The rows are grouped in 2 ways, from coarse to fine. Each group lies inside one group of the grouping before and may be the whole of it. The rows also spread widely along 2 directions, which tell nothing about the answers.
In the rows, 128 means zero.
Known rows, each followed by its group in each grouping:
[166 139 152 193 138 132 118 136 142 131 134 151 103 145 166  98 165 134
 142  90 165 134 101 160 152]	Peb mise
[151 121 127 202 125 153 113 121  72 138  99 134 108 118 123 108 142 129
 125 157 148 175 115 189 147]	Gesam tefo
[138 164  99 112 120 115  67 142 125 143  54 160 155  50  97 143 121  78
 128 148 148 195 135 164 136]	Gesam pudok
[117 107  98  89 133 125 134 105 126 106 116 112 110 102 137 137 139  77
 102  85 150 121 137  88 133]	nako vora
[145 139 113 181 165 128 141 144  78 128 111 142 100 148 137 103 105 125
 103 139 146 154 119 164 162]	Gesam Tuker
[ 87 118  87  58 134 117 191 106 134  74 129 101 135 115 159 133 112 128
  83  79  93  62 170  40 145]	nako zales
[160 170 137 103 120 143 121 132 187 124  80 169 140  52 135 144 191 105
 125 102 139 150 131 140 129]	Peb lub
[135 130 116 107 151  80 152 162 132 135 147 147 140 101 128 129 137 131
 148  89 114 139 179 110 139]	mel totis
[140 167 112 135 143 156 136 124 142  90 107 166 106 119 107 119 117 120
 131 160 150 147 142 109 132]	tupit Sila
[143 154  91 121 131 129 147 123 113 106 130 150  82 142 105 106 103 117
 143 151 131 109 126 121 140]	tupit libim
[146 135  94 126 138  94 109 116 156 133 140 165 121  95 112 120 146 108
 174  99 152 159 161 117 134]	mel sar
[131  92 116 138 126 140 157 130 108 120 150 114 104 154 148 102 143  91
  97  73 165 132 126 128 138]	nako kisi
[147 160  98 101 127 127 127 112 137 109 110 185 119 114 102 136 108 118
 112 156 144 101 141  97 129]	tupit Fopup
[154 139 142 172 141 123 142 137 157 128 145 164 112 142 164 110 154 130
 155  94 155 125 121 138 153]	Peb mise
[145 149 113 113 129 114 132 108 128 111 125 163 111 139 117 111 116 127
 115 137 141  94 143 114 136]	tupit Fopup
[121 166 107 163 123 128 138 125  98 131  75 148 134 103 126 120 103 120
 108 138 126 157 141 153 144]	Gesam tefo
[134 138 112 159 133 130 143 116 121 120 132 157  79 144 113  92 110 119
 131 153 129 118 128 124 135]	tupit libim
[142 167  96 121 147 141 138 124 131  99 109 166 103 123  97 128 115 123
 119 147 142 128 159  97 134]	tupit Sila
[153 148  95 165 125 126  98 130 108 149  89 136 133 123 111 115 114  90
 125 146 160 196 127 195 140]	Gesam pudok
[144 133 108 108 148  95 130 148 133 146 131 155 136 102 116 124 154 127
 158  93 130 160 193 125 137]	mel totis

New rows. What belongs after each?
[133 148 109 100 145  75 156 154 124 135 137 139 150 104 116 124 124 146
 149  83 109 135 188 107 139]	mel totis
[134 139 112 117 154  79 147 149 122 143 144 151 127 117 127 122 137 133
 154  98 124 143 178 140 130]	mel totis
[151 133 108 193 137 137  89 133  91 148  97 131 117 149 107  98 116 104
 128 143 162 189 124 195 142]	Gesam pudok
[150 127 127 126 139  92 138 158 116 153 145 142 124 113 122 111 146 118
 150  86 130 153 172 145 137]	mel totis
[108  88 111 127 132 124 146 101 122 118 134 116 101 153 145 117 143  95
 101  68 147 139 120  93 137]	nako vora
[157 122 125 120 133  87  97 136 133 152 134 155 132  87 117 116 173  96
 166 112 155 178 166 157 132]	mel totis
[114 157 108 162 170 124 170 152  90 120 114 137 115 130 141 124  84 138
 106 142 127 127 133 129 158]	Gesam Tuker
[107 183  65  40 143  71 141 135 167 111 119 160 172  64 110 160 116 118
 151  85 105 112 197  54 140]	mel sar
[ 91 112  93  83 135 101 163 106 139 109 109 116 126 127 154 150 112  95
 103  60 135 120 140  65 144]	nako vora
[132 135 118 160 120 125 126 124  91 129  90 141 113 108 126 118 119 114
 122 137 122 161 138 165 138]	Gesam tefo
[117 181  80  90 150 108 153 148 110 115  82 156 144  84 127 144  84 112
 107 145 106 134 157 119 151]	Gesam Tuker
[128 146 113 185 154 139 131 134  81 143 104 149 121 130 132 110 111 109
 120 155 155 161 109 167 168]	Gesam Tuker
[140 150 111 149 104 145  97 130 102 133  67 152 116  86 111 122 147 101
 129 168 139 182 121 171 129]	Gesam tefo
[137 150  98 137 136 125  91 141 106 137  74 177 127  55 105 129 134  79
 126 178 147 189 116 176 151]	Gesam Tuker
[143 118 127 138 145  96 140 151 109 156 150 138 116 115 131 114 151 117
 150 102 144 159 172 146 139]	mel totis
[174 151 138 154 118 124  93 130 163 133 110 185 114  88 132 116 183  95
 149 112 168 148 106 157 143]	Peb mise
[119 119 104 104 132 127 160 138 114 102 132 122 122 125 121 122 127 102
 101  60 144 118 153  97 132]	nako kisi
[166 152 117 168 136 171 135 113 123  96 119 164  86 153 117  99 118 138
 125 159 164 133 131 126 142]	tupit Sila
[114  84 100 123 133 113 174  88  99 112 137  94 103 161 149 108 123 120
  93  73 139  74 142  75 134]	nako zales
[141 146 118 157 101 144  81 123 101 157  68 153 117  84 107 107 150  96
 136 171 170 188 123 200 137]	Gesam tefo
[142 166 109 124 140 143 129 116 148  92 110 176 106 108 101 113 116 117
 125 162 142 135 139  98 142]	tupit Sila
[113 173  95 116 138 120 171 123 125  99 116 147  98 124 123 115  82 125
 120 148  97  91 143  83 140]	tupit libim
[173 137 135 204 161 167  98 105 114 117 128 178  66 145 101  90 152 105
 134 170 188 176 112 160 140]	tupit Sila
[124 160 101 134 124 131 142 113 126 109 115 160  86 128 119  95 110 116
 138 155 128 113 129 115 142]	tupit libim
[170 125 132 147 136 100  87 143 127 166 134 170 113  94 108 104 193  95
 164 128 161 192 146 187 120]	mel totis
[127 163 113 142 112 134 107 131 114 128  68 148 128  88 115 132 125 109
 122 165 140 168 125 167 128]	Gesam tefo
[148 130  92 136 154  83 116 122 135 148 149 154 117 117 126 118 138 117
 158 106 155 156 155 112 134]	mel sar
[145 136 119 103 153  75 130 151 129 144 140 153 145  92 115 133 149 135
 143  95 130 148 182 124 137]	mel totis
[151 148 135 119 125 131 159 137 187 127  98 150 136  91 137 146 163 127
 121  82 144 130 141 123 124]	Peb lub
[113 171 107 151 127 122 136 139 105 123  81 140 129  94 115 128 107 126
 124 134 117 151 143 145 143]	Gesam tefo
[116  96  91  97 119 126 145 104 114 105 137 114 110 110 140 114 153 102
 106  88 143 105 133  79 141]	nako zales
[148 146 109 197 135 126 107 128  96 152  88 135 122 135 124 108 112 109
 136 141 166 183 130 191 145]	Gesam pudok
[150 141 119 209 140 131 117 128  85 148 114 118 119 175 128  99 106 120
 132 110 151 174 125 189 146]	Gesam pudok
[145  77 114 153 130 148 130 104  90 131 146 120 101 159 131  88 153  98
 109  84 175 137 113 134 134]	nako kisi
[117 150 113 103 146  65 172 164 130 131 138 125 140 109 137 136 113 149
 144  79 107 120 192  97 136]	mel totis
